There are 3 nested groupings, the coarsest first. Each group lies inside one group of the grouping before and may be the whole of it. The rows also spread widely along 12 directions, which tell nothing about the answers.
Known rows, each followed by its group in each grouping:
[ 0.82  0.82  1.09 -0.68 -2.02 -1.54  0.40 -3.76  1.67  0.60  3.59  1.35
  3.11  1.43 -2.94  2.37  1.76  0.55  2.68 -3.01 -0.48  3.13 -0.34  2.88
 -1.37 -3.04]
Zafar Z_945 mufi
[-1.58 -0.26 -0.58  1.09  1.24 -2.08 -1.54  0.70 -2.24 -2.79 -0.65 -1.29
  1.07 -0.10  3.05 -0.12 -1.84 -0.12  5.32  0.31  4.15 -1.52 -0.34 -0.80
 -2.70  0.72]
Zafar Z_950 nukin
[-3.61  2.46 -2.45  0.33 -1.66  3.46  2.10  1.28  2.42  1.47  3.23 -2.91
 -2.30 -0.53  0.61 -0.93  1.69 -1.52 -0.35 -3.43  2.80 -1.24  0.72  0.37
 -3.94  0.58]
Zafar Z_950 sobi
[ 0.83  4.28 -0.99 -2.14  1.00  1.25  1.76  2.93 -3.34  3.64  0.59  1.15
 -2.14 -2.82  1.40 -1.74  1.43 -1.04  1.15 -2.52 -0.96 -3.33 -1.06  1.90
 -0.54 -2.27]
Zafar Z_291 kepu
[-1.79  1.03 -1.01  0.20 -1.57 -1.30 -1.11  0.52 -1.06 -2.79 -2.31 -0.25
  0.39  0.09  2.03 -3.38 -2.33 -0.95  2.19 -2.54  0.81 -1.63  2.18 -0.78
 -2.12  0.96]
Zafar Z_628 bomu
[ 3.63  0.14 -0.13 -1.26  2.29 -0.25 -1.08 -0.97 -1.63 -2.62 -3.50 -0.19
  1.55  2.76  0.78  0.51  2.55  0.72 -1.90  0.28 -2.39  2.04  1.71  0.05
  1.68  0.86]
Puno Z_764 Pes
[ 0.67  4.10 -3.59  0.73 -1.91  2.32 -2.11  0.84 -1.73  0.22 -0.91 -0.92
 -0.73  0.16 -0.39 -0.06  4.41 -0.37 -6.19 -4.56 -3.34  0.15  1.75  0.72
  1.38  0.03]
Puno Z_764 pona
[-1.16  1.11 -1.50 -2.00  1.56  0.83  3.99  1.34  1.80  2.02 -0.78 -2.82
 -3.11 -0.37  2.37 -3.98  0.94  0.32 -1.00 -1.46  2.16 -0.38  0.29 -1.17
 -0.21  0.76]
Puno Z_742 Sudob
[ 1.28 -1.70 -1.47  2.49 -3.79 -7.67 -2.66 -3.07  3.60 -4.72 -1.74  0.64
  1.58  6.44 -1.55 -1.20 -4.38 -2.27  2.07  4.98 -2.41  0.69 -2.50  2.07
  0.60  3.51]
Zafar Z_945 nes
[ 1.03 -0.13 -2.42  0.08  1.89  3.28 -0.12  0.10 -1.48 -1.15  1.10  0.62
 -1.00  0.10  1.84 -0.08 -0.69 -1.03  5.29  1.63  2.19 -0.19 -0.44 -0.67
 -4.70  1.98]
Zafar Z_950 nolil
[ 1.78  5.00  0.93  2.67 -1.16 -2.04 -0.49 -0.21 -1.06 -0.04 -0.22  0.21
  0.05  0.49 -0.59  0.52  2.47 -0.37 -1.54 -2.78 -2.88 -1.96 -1.59  1.10
  2.20  0.57]
Zafar Z_945 Lizu
[-1.59  4.05  0.58  7.38 -1.66  2.51  1.84  3.25  3.24 -1.80  1.64 -2.40
 -3.16  0.15 -1.55 -0.61  0.80 -1.16  0.33 -1.59  1.72 -5.12  0.86 -3.20
 -1.27  5.88]
Zafar Z_628 bomu
[ 0.58  0.77 -2.15 -0.38  1.43  4.94  0.36  2.94  0.40 -1.00 -1.19 -2.94
 -1.47  1.35  0.75  0.20  3.82 -0.31 -4.10 -0.82 -0.17  0.16  3.69 -0.60
 -0.23  1.94]
Puno Z_764 Pes
[-2.79  4.03 -0.21  2.54 -4.13 -4.79 -2.15 -1.30  0.49 -0.92  1.00 -0.76
  1.46  0.34  0.31 -0.85 -1.39 -1.40  2.02 -3.56  0.67 -2.93 -1.37  0.71
 -1.62 -0.22]
Zafar Z_628 bomu
[ 0.52  2.42 -1.66  0.80  1.28  2.10 -3.02  0.16 -2.37 -1.50  0.17  0.03
  0.62  0.13  0.82  1.70  1.00 -0.71  1.15 -0.83  0.38 -1.34  1.15 -0.54
 -2.21  1.24]
Puno Z_764 pona
[-1.56  4.32  1.12 -1.78  1.27 -2.34  0.77 -1.33 -0.28  3.37  2.48 -0.28
  1.13 -1.62  0.38  1.22  2.42  0.22  0.20 -4.75  0.66 -0.71 -1.74  2.31
 -0.12 -3.96]
Puno Z_742 Sudob
[-2.28 -0.15  1.38 -0.91  3.88 -3.02  0.92  4.39 -1.07 -0.38 -1.89 -1.36
  0.71 -0.03  0.52  0.58  0.23  0.11 -1.55 -1.05  1.16 -2.06  1.57  2.63
  3.12 -2.21]
Puno Z_764 pona
[ 1.33  0.41 -1.69 -3.50 -0.11  5.00  2.30  0.65  2.71  0.04 -0.43  0.67
 -2.25  2.17  0.60 -3.11 -0.60 -3.08  1.09  1.31 -1.92 -0.35  2.54  1.01
 -3.84  2.33]
Zafar Z_628 bomu
[-0.14  3.23  1.66 -0.59 -1.09 -1.45 -1.93  1.92 -3.23 -0.06 -1.05  0.10
  1.20 -2.03  0.37 -1.60 -1.40  0.44  3.22 -2.91  1.70 -3.65  4.68 -1.31
 -0.94 -1.46]
Puno Z_764 pona
[-0.23  0.33 -1.72  0.87 -0.46 -3.68 -1.59 -2.57 -2.35 -1.39  0.08  3.29
  1.47 -0.22 -0.38 -0.68 -2.23 -0.69  4.12 -1.66 -0.52  0.91 -2.26  1.77
 -1.48 -1.02]
Zafar Z_950 sobi
[-0.57 -3.29  0.19 -2.40  1.93  0.09  4.51 -1.80  3.09  1.00  3.63 -1.57
  0.72  1.27  0.47  0.95  0.41  1.41  6.42  1.24  5.54  3.44 -1.39  1.04
 -3.30 -1.49]
Zafar Z_945 mufi
[ 1.93 -1.03 -0.15 -0.32  1.53 -0.65  1.23  0.79  0.86 -1.23 -0.32 -0.94
  0.06  2.90  0.28  1.13  0.80 -0.45  1.84  3.40  0.55  0.36 -0.41  1.67
 -0.01  0.98]
Zafar Z_950 sobi
[ 1.48  0.75  2.58 -1.01  1.81 -5.26 -1.72  2.16 -2.58 -1.34 -1.50  0.47
  3.33  1.79 -0.02  2.63  0.36 -0.32  1.75  1.24 -1.27 -1.78  0.02  3.97
  2.51 -2.92]
Zafar Z_291 kepu
[-4.38 -1.05 -1.02 -2.11  5.55 -0.44 -2.97 -2.68 -1.97 -5.80 -2.23  1.57
  2.55  1.30  5.12  0.14 -3.69 -3.64  3.81 -1.45  1.14 -0.40 -0.75  1.62
 -5.96  1.30]
Zafar Z_950 sobi
[-1.32  2.63  0.15  1.12  0.36  1.99  0.22 -1.49  0.29 -2.51 -0.24  0.41
 -0.39  0.02  1.04 -1.64 -0.21 -1.59  1.13 -4.01 -0.02 -1.14  1.40 -1.27
 -3.56  2.35]
Zafar Z_950 sobi
[ 0.54 -0.67 -1.08  0.72  4.33 -1.53 -1.48 -1.40 -4.96  0.24  1.61  5.06
  3.32 -2.04 -2.96  4.40  1.68  1.62  1.79 -3.65 -1.20  3.31 -2.23  3.91
  1.44 -4.73]
Puno Z_764 pona

New rows. What belongs after each?
[ 2.77  0.57  0.72 -1.97 -0.08  4.07 -0.69  0.43  0.43 -1.81 -1.73 -0.02
  0.99  1.96 -1.02 -0.79  1.69  0.11 -1.04 -1.20 -1.94  1.19  6.98 -1.03
 -1.02  1.11]
Puno Z_742 Sudob
[-0.88  0.75  1.45 -3.39  6.07  4.59  0.73 -0.24 -2.37 -3.05 -2.60 -0.57
  1.29 -0.51  4.51  0.02  2.49 -0.67 -0.33 -4.65  0.51  0.73  2.91 -0.10
 -2.94  0.00]
Zafar Z_950 nukin
[ 1.44 -3.85 -2.78 -0.99  1.91  0.02  4.32  1.49  2.75  0.91 -0.40  1.90
 -2.70  1.77 -2.91 -2.80 -1.87 -0.26  0.90  3.46 -0.64  2.28 -0.11  1.71
  1.37  1.05]
Puno Z_764 pona
[-0.31 -0.22  0.44  4.93  1.67 -1.27  2.69  0.15  0.26 -2.47 -0.37 -1.51
 -1.21 -0.48  0.56 -1.23  0.23  1.82  3.21 -1.18  3.69 -0.17 -1.48 -3.10
  0.05  3.19]
Zafar Z_950 nukin
[ 0.67  1.45  0.43  2.16  1.26 -0.96  0.17 -0.64 -0.24 -1.86  0.03 -0.56
  1.20  1.22  0.45  1.95  2.17  0.35  1.19 -1.15  0.35  0.10 -1.75  0.48
  0.04  0.83]
Zafar Z_628 bomu
[-0.91 -1.49 -0.33  0.46 -0.87  1.97 -0.57 -0.35  0.64 -4.11 -0.74 -0.95
  1.87  1.53 -0.21 -0.48  0.53  0.37  0.64 -3.06  0.95  2.32  4.58 -0.85
 -2.08  0.91]
Zafar Z_945 mufi
[-5.68 -3.69 -1.80  4.03  2.97 -2.32  0.65  1.41  1.81 -5.13 -0.27 -5.03
  1.18  2.19  2.31  2.00  0.64  0.94  0.04 -0.75  5.61  1.35 -1.86 -0.34
 -0.63  1.92]
Zafar Z_291 kepu
[ 1.92  5.53  0.43 -0.23 -1.91  1.69  0.05 -1.14 -2.64  1.90  1.27 -0.04
  0.09 -2.22  0.62 -0.42  3.63  0.82  1.14 -5.57 -0.24 -0.80  0.76 -0.69
 -1.57 -1.57]
Zafar Z_950 nukin
[ 1.34  0.68  4.60 -6.19  3.23 -0.60  1.08 -1.08 -1.40 -0.54 -1.91  4.50
  3.51  0.27  0.13 -1.11 -1.41 -1.34  3.63 -2.87 -2.88  0.17  3.85  3.68
 -1.54 -3.93]
Zafar Z_628 bomu
[ 2.32 -0.61  1.25 -1.73  1.64 -0.06  1.98 -1.30  0.70  1.25  1.44  3.15
  0.69  0.29 -2.84 -0.37 -1.33  0.42  5.10  0.47  0.15  1.08  1.52  0.74
 -1.25 -0.97]
Puno Z_764 pona
[ 0.21 -2.66  0.51  1.24 -0.87 -1.77 -0.59 -0.49  0.26 -2.00  1.97  1.52
  3.09  1.46 -3.34  2.29 -1.06  0.76  4.97  0.34  1.75  2.42  1.99  1.91
 -1.29 -1.71]
Zafar Z_950 sobi
[-1.91 -2.45 -2.16 -3.11 -2.95  0.57 -5.04  2.27  1.57 -5.94 -3.13 -1.16
  2.16  5.43  1.29 -1.50 -4.42 -4.82  0.71  3.57 -0.88 -1.29  7.40  2.39
 -4.41  2.06]
Zafar Z_950 sobi
[-1.32  1.73  2.97 -3.96  3.19 -2.86  1.33  1.04  0.14  0.28 -0.71 -1.77
  0.88  0.91  4.18 -0.59 -1.35 -1.68  3.57  0.76  2.30 -3.20 -0.53  2.36
 -1.53 -1.27]
Zafar Z_945 Lizu
[ 0.71  5.01 -0.81  4.31 -3.88 -0.24 -2.43  2.46 -3.07 -2.21 -2.61  1.29
 -0.88 -1.35 -0.72 -3.22 -0.33 -0.84 -0.89 -4.35 -2.84 -4.10  2.89 -1.88
  0.74  2.28]
Zafar Z_628 bomu
[ 2.07  2.64  0.02  0.56  2.18  1.58 -2.94  1.78 -5.45 -1.57 -1.45 -2.42
  1.89 -1.07  2.62  2.91  4.22  2.50  0.59 -2.11  2.33 -0.81  2.56 -1.89
  0.35 -0.60]
Puno Z_764 pona
[-2.00 -1.77 -0.49  0.86 -1.03 -3.99  0.50 -1.35 -0.63 -2.89 -1.32 -0.06
  1.11 -0.29  1.43 -3.78 -3.54  1.27  5.27 -2.19  3.55  0.90  0.61 -1.68
 -1.64  0.25]
Zafar Z_945 mufi
[ 3.74  1.85 -1.62  0.92 -1.49  0.50 -0.08 -2.98 -0.36 -1.12  0.04 -1.10
 -0.25  1.80  1.27 -0.32  2.06  0.80  2.13  0.15 -0.05  1.53 -1.76 -1.43
 -1.55  2.43]
Zafar Z_945 nes
[ 1.18 -1.72  2.32  3.48  1.17 -6.10 -0.93 -0.38 -1.76 -2.91 -1.54  4.11
  3.00  0.20 -4.28  0.32 -2.72  1.86  3.50 -1.05 -0.79  0.79  1.24  0.51
  3.39 -0.98]
Puno Z_764 pona
[ 3.88  1.17  0.31 -0.56  4.29  2.22  0.38 -0.25 -2.53 -0.43 -0.79  0.54
  0.28  0.36  0.76  1.95  3.24  1.30  1.18  0.28 -0.38  0.71 -0.02 -0.59
  0.15  0.61]
Puno Z_764 Pes
[-1.07  1.47  1.52  3.99 -0.74 -6.11 -0.56  0.84  0.37 -3.09 -1.65 -0.54
  0.50  1.57 -0.07 -0.97 -2.23 -0.76  1.69 -0.03  0.49 -2.99 -0.87  0.13
  1.53  1.93]
Zafar Z_950 sobi
[-3.46  2.83  1.94 -1.97  1.84  1.03  3.99  4.88  1.72  2.50 -0.01 -1.80
 -2.20 -1.75 -0.16 -2.80  0.86 -1.22 -3.00 -4.36  0.89 -3.79  3.88  1.02
  0.68 -1.50]
Puno Z_764 Pes
[ 6.10  1.49  0.30  3.51 -0.96 -3.20 -1.21 -2.13 -4.27 -2.34 -1.83  2.24
  1.18  0.33 -0.57 -0.53  0.46  2.72  4.92  0.35 -0.71  1.09 -1.14 -2.41
  1.39  1.43]
Zafar Z_950 nolil
[ 0.66  2.63 -2.53 -0.13 -1.79 -1.34  0.25  2.34 -2.01  0.89 -1.10 -1.04
 -2.12 -0.41  1.88 -2.91  0.02 -0.72  0.81 -0.06  0.43 -2.44 -0.53  0.36
  0.00  0.30]
Zafar Z_950 sobi
[-1.13  3.02  0.25 -0.05  0.49  1.69 -2.03 -1.60 -2.72 -1.83  0.20  0.35
  2.40 -1.09  1.06  1.54  2.84 -0.34 -0.48 -6.71 -0.62  0.74  1.74  0.74
 -2.33 -1.59]
Zafar Z_950 nukin
[-1.26  0.25 -0.81 -0.14  4.25  1.53  6.12 -3.90  1.78  1.96  2.77 -0.29
 -0.96 -1.14  1.19  0.37  3.96  1.62  1.57 -4.99  2.36  4.07 -5.50  0.50
 -1.76 -0.88]
Zafar Z_628 bomu
[ 0.06  3.81  5.14 -1.05  5.00  2.12  2.24 -0.34  1.80  0.48  1.74 -3.51
  0.74  0.37  2.48  2.81  3.05  0.57  3.05 -1.10  4.04 -2.60  1.10 -1.94
 -2.67  0.87]
Puno Z_742 Sudob
[ 1.74 -0.97 -0.11 -0.91 -1.09 -0.94  6.00 -1.83  3.44  1.77  0.57  3.85
 -1.99  0.64 -4.19 -5.04 -1.36  0.09  1.70 -1.87 -2.88  2.61 -0.30  1.28
  0.41 -0.18]
Zafar Z_291 kepu
[ 0.30 -0.07  3.41  1.35  1.37 -3.57  3.34  2.86  2.59 -1.29 -1.34 -1.71
 -0.09  2.25 -0.59 -0.32 -0.26  0.05  1.47  1.85  1.13 -2.24  0.36  0.92
  2.54  1.04]
Zafar Z_628 bomu
[-2.97  1.69  2.50  0.78  3.91  0.41  1.66  1.48  0.02 -0.42  1.62  1.63
  0.73 -1.37 -0.36  1.63 -0.07 -1.53  2.42 -3.49  0.92 -2.55 -0.33  2.36
 -1.62 -1.11]
Zafar Z_628 bomu
[ 0.65 -2.45 -2.23  1.43  0.76  1.70  1.65 -0.21  3.79 -3.85 -1.19 -4.27
 -0.89  5.01  1.74  0.12  1.93 -0.14 -1.17  2.96  1.41  2.50 -0.12 -0.72
 -0.66  4.84]
Zafar Z_945 Lizu
[ 1.69 -1.76 -2.51 -1.63  1.46  2.68 -1.62 -2.37 -1.19 -2.93 -0.03 -0.44
  1.46  2.24  2.68  1.28  0.45 -0.31  4.71  1.90  1.94  2.90  0.31 -0.22
 -4.91  1.41]
Zafar Z_950 nukin
[-1.14  1.62  0.24  2.45  1.33 -3.44 -0.22  4.66 -5.21 -0.26 -1.24  1.12
  0.51 -3.10 -0.48 -0.03  0.80  1.07 -0.35 -4.11  0.16 -1.95  0.34  2.21
  3.69 -3.22]
Zafar Z_950 nolil
[ 2.44  2.87  3.10 -2.84  8.47  0.50  3.61  3.57 -3.90  1.21 -2.68  1.21
 -1.40 -1.31  3.12  0.86  2.90 -0.77 -0.38 -0.21 -1.70 -2.98 -2.19  3.07
  2.73 -1.26]
Zafar Z_950 sobi
[-2.53  0.51  3.24 -1.80  4.14  1.63  2.68  1.61  3.07 -3.67 -2.99 -2.42
  0.49  2.49  2.66 -0.85  1.01 -2.05 -2.33 -2.34 -0.09 -1.51  3.34  0.83
 -0.93  1.94]
Zafar Z_628 bomu
[-0.37  2.09  0.22 -1.15 -0.48 -3.08  2.47  4.27 -1.46  1.17 -2.81 -1.90
 -1.87 -1.15  2.69 -4.32 -0.97 -0.01  1.38 -0.53  1.58 -3.79  0.58  0.17
  1.65 -0.71]
Zafar Z_628 bomu
[ 4.96 -2.23 -1.77 -6.08  3.42  3.68 -1.61 -0.66  0.69 -0.82 -0.70  2.35
  1.81  5.35 -1.08  3.42  1.34 -2.69 -0.28  5.85 -4.74  3.15  2.23  5.19
 -1.39 -0.39]
Puno Z_764 pona
[-0.88  0.14  1.74  0.47  2.15 -2.95 -1.50  1.33  0.81 -1.31  0.69  0.85
  1.91  1.96 -1.80  2.62 -1.84 -1.59  2.39  1.93  0.48 -2.31  0.89  2.71
 -0.05 -0.31]
Puno Z_764 pona
[ 2.11  2.02  2.27 -2.76  0.00  2.20 -0.45  1.57 -1.87 -1.02 -1.30  0.60
  1.30  0.19  0.37 -0.91  0.68 -0.67  1.99 -1.87 -0.81 -1.13  5.64  0.46
 -1.89 -1.05]
Zafar Z_950 nolil
[ 2.02  0.81  0.98  4.68 -1.08 -3.86 -0.12 -0.70 -1.07 -3.60 -2.61  3.08
  0.59  0.94 -2.95 -2.32 -1.30  0.64  0.96 -2.16 -3.37 -0.23  0.27 -0.99
  2.65  2.18]
Zafar Z_291 kepu
[-1.59 -3.18  1.22 -2.45  3.66  3.34  3.50  0.49  3.95 -1.93  0.98 -2.71
  0.86  2.91  0.69  1.62  1.85 -0.44  0.50  0.00  2.60  2.73  2.36  1.83
 -2.48  0.25]
Zafar Z_945 nes
[-1.22 -2.53 -1.22 -1.22  0.45 -4.67  2.41  6.88 -0.78  2.86 -0.95  0.79
 -0.71 -0.83 -3.39 -1.61 -0.75  0.82 -2.32  0.36 -0.51 -0.02  1.86  5.16
  6.32 -5.12]
Puno Z_742 Sudob
[-3.49  0.15 -1.24  1.65 -1.17 -0.93 -4.65  5.88 -0.27 -4.63 -2.78 -2.96
  0.33  1.94  1.29 -0.91 -3.78 -2.76  0.09  2.04  2.02 -5.51  5.99 -0.49
 -1.45  2.87]
Puno Z_764 pona
[-0.79  1.44 -1.12  1.45  1.85  0.68  4.43  0.83  0.51  3.30  2.66  0.51
 -2.99 -2.52 -1.37 -1.56  0.80  1.05  2.05 -2.32  2.40 -0.56 -2.05 -0.65
 -0.42 -0.16]
Puno Z_764 Pes
[-0.03  4.03  1.57  0.43  1.90  1.45  1.71  1.12 -2.34 -0.47 -1.80  3.21
 -1.83 -2.49  0.24 -3.63 -0.88 -1.47  0.84 -5.00 -2.27 -3.18  1.80 -0.48
 -0.84  0.94]
Zafar Z_950 sobi
[-0.42 -0.69  1.34 -1.01 -1.90  1.94  1.91  2.21  4.88 -0.82  1.95 -2.97
  0.07  3.29 -1.38  0.36  0.18 -1.19  1.71  1.80  2.18 -0.62  4.39  0.88
 -2.31  1.15]
Zafar Z_945 mufi
[-0.89  1.78 -1.19  3.41 -1.41 -1.41 -3.48  1.57 -3.42 -3.55 -1.18 -1.99
  1.75  0.08  1.06  1.49  1.68  0.66  0.00 -2.79  1.41 -1.01  1.46 -0.65
  0.03  0.38]
Zafar Z_950 sobi
[-0.13 -1.90 -1.83  3.08  0.63  4.91  1.38 -2.50  1.86 -3.75  1.50  0.37
  0.51  1.47 -1.90  1.08  2.61  1.03  0.23 -3.66  0.51  4.78  1.45 -1.31
 -2.62  2.63]
Zafar Z_945 mufi
[-2.86  3.53  2.01  3.76 -1.53 -3.72 -2.32  0.64 -0.79 -3.94 -1.87  0.62
  1.91 -0.11 -0.17 -1.12 -1.62 -1.47  0.23 -4.99 -1.07 -3.67  1.75 -0.20
  0.01  1.04]
Zafar Z_628 bomu
[ 2.48  1.75  0.82 -0.45  1.09 -2.66 -0.14 -1.55 -0.93 -1.39 -1.60  0.86
  1.08  1.70  1.72 -0.27 -0.37 -0.58  3.57  1.07 -0.79 -0.95 -1.86  0.73
 -0.62  0.69]
Zafar Z_628 bomu
[-5.39  3.20  0.98  4.17 -1.93 -7.79  1.77 -1.28  4.22 -0.28  0.00  1.35
 -1.43  0.01 -2.51 -4.84 -4.77 -2.22 -0.47 -4.52 -0.73 -3.77 -2.20  0.23
  1.04  1.56]
Puno Z_764 Pes
[-0.24 -0.34 -1.75  1.86  3.58  3.32  1.43  2.26 -2.73 -0.44 -0.18  0.64
 -1.18 -2.34 -0.57  0.02  1.85  1.68  0.30 -3.08  1.69  0.66  1.22 -1.31
  0.21  0.41]
Puno Z_764 pona
[-0.09  2.21 -3.08  2.48 -4.42  0.49 -4.59 -1.40  1.59 -3.72  0.75 -3.74
  1.38  4.09  1.03  2.03  1.56 -1.66 -0.70  0.56  0.09 -0.19  0.65 -0.13
 -3.12  3.32]
Zafar Z_945 nes
[-1.77  3.83  2.29  1.76  4.44  1.77 -2.83  2.43 -0.14 -3.03  0.21 -3.30
  1.11  1.68  2.58  4.91  1.80 -2.10  0.16  0.54  2.20 -5.31  1.21 -0.30
 -2.14  2.74]
Puno Z_764 pona
[ 1.70  1.97  0.69  2.14 -1.27  0.77  0.58  0.26  2.06  1.25  3.09  0.91
  0.23  1.12 -4.88  2.33  1.82 -0.02  0.57 -0.53 -0.99 -0.35  1.51  1.20
  0.37 -0.08]
Puno Z_764 pona
[-0.95 -0.31 -0.58  0.55 -1.18 -1.23 -1.49 -1.02 -1.07 -2.12  0.27  2.09
  2.18  0.33 -1.60  0.09 -0.92 -0.51  2.19 -2.84 -0.51  1.30  1.86  1.69
 -1.48 -1.30]
Zafar Z_950 sobi
[-2.11  5.11 -1.51  1.49 -0.66 -3.97  1.77  2.72 -2.30  4.44  2.38 -1.05
 -2.60 -3.43  1.47 -0.91  0.68 -0.42  1.28 -2.80  2.09 -4.29 -5.53  2.37
  1.16 -2.49]
Zafar Z_945 nes
[-0.37  3.01  3.52 -0.94  0.76  2.17  4.74 -2.40  3.18  0.94  1.83  1.63
 -0.59 -0.54 -1.57 -2.19  1.11 -0.55  1.01 -5.94 -0.99  0.10  1.48  0.01
 -1.94  0.04]
Zafar Z_945 mufi
[ 1.94  1.07  1.08 -0.65 -1.79 -3.24  1.11 -0.11  0.28 -1.10 -2.49 -1.75
  1.22  1.96  0.65 -1.69  1.49  1.21  0.06 -1.12 -0.53  0.65  1.23  0.18
  1.87 -0.41]
Zafar Z_628 bomu
[-1.70  0.58  1.24  5.03 -3.23 -5.86  0.06  0.01  0.63 -1.44  1.74 -0.85
  1.42  0.08 -2.42  0.10 -1.69  1.35  4.60 -1.63  3.65 -1.15 -0.34 -0.69
  0.32 -0.04]
Zafar Z_950 sobi
[ 0.25  1.37  1.06  0.42  0.87  3.01  1.24  1.58  0.72 -1.26  0.50 -1.75
 -0.53  0.66  0.55  0.27  1.52 -0.48  1.17 -1.17  1.40 -1.16  2.27 -0.51
 -1.85  1.67]
Zafar Z_945 nes
[ 1.20 -0.35  1.19  1.83 -2.15 -1.87 -0.80 -0.32  0.16 -1.98  1.13 -2.63
  2.87  1.92 -1.30  2.66  2.23  2.15  2.82 -0.37  2.71  1.53  2.18 -0.21
 -0.21 -0.69]
Zafar Z_950 sobi
[ 3.02  0.67 -1.67 -0.83  0.11  3.74 -0.73 -1.78 -2.49 -1.09  0.69  0.73
  0.90  0.05  0.92  0.83  2.61  1.12  3.17 -1.54  0.43  2.44  1.15 -0.70
 -2.99  0.06]
Zafar Z_945 mufi
[-2.82  2.49  1.67  1.25  0.81 -3.07  2.01 -0.32  2.30 -0.24  1.11 -0.33
 -0.24  0.59  0.30 -0.53 -0.69 -1.57  0.83 -2.57  0.59 -2.24 -2.37  1.63
 -0.37  0.29]
Zafar Z_945 mufi
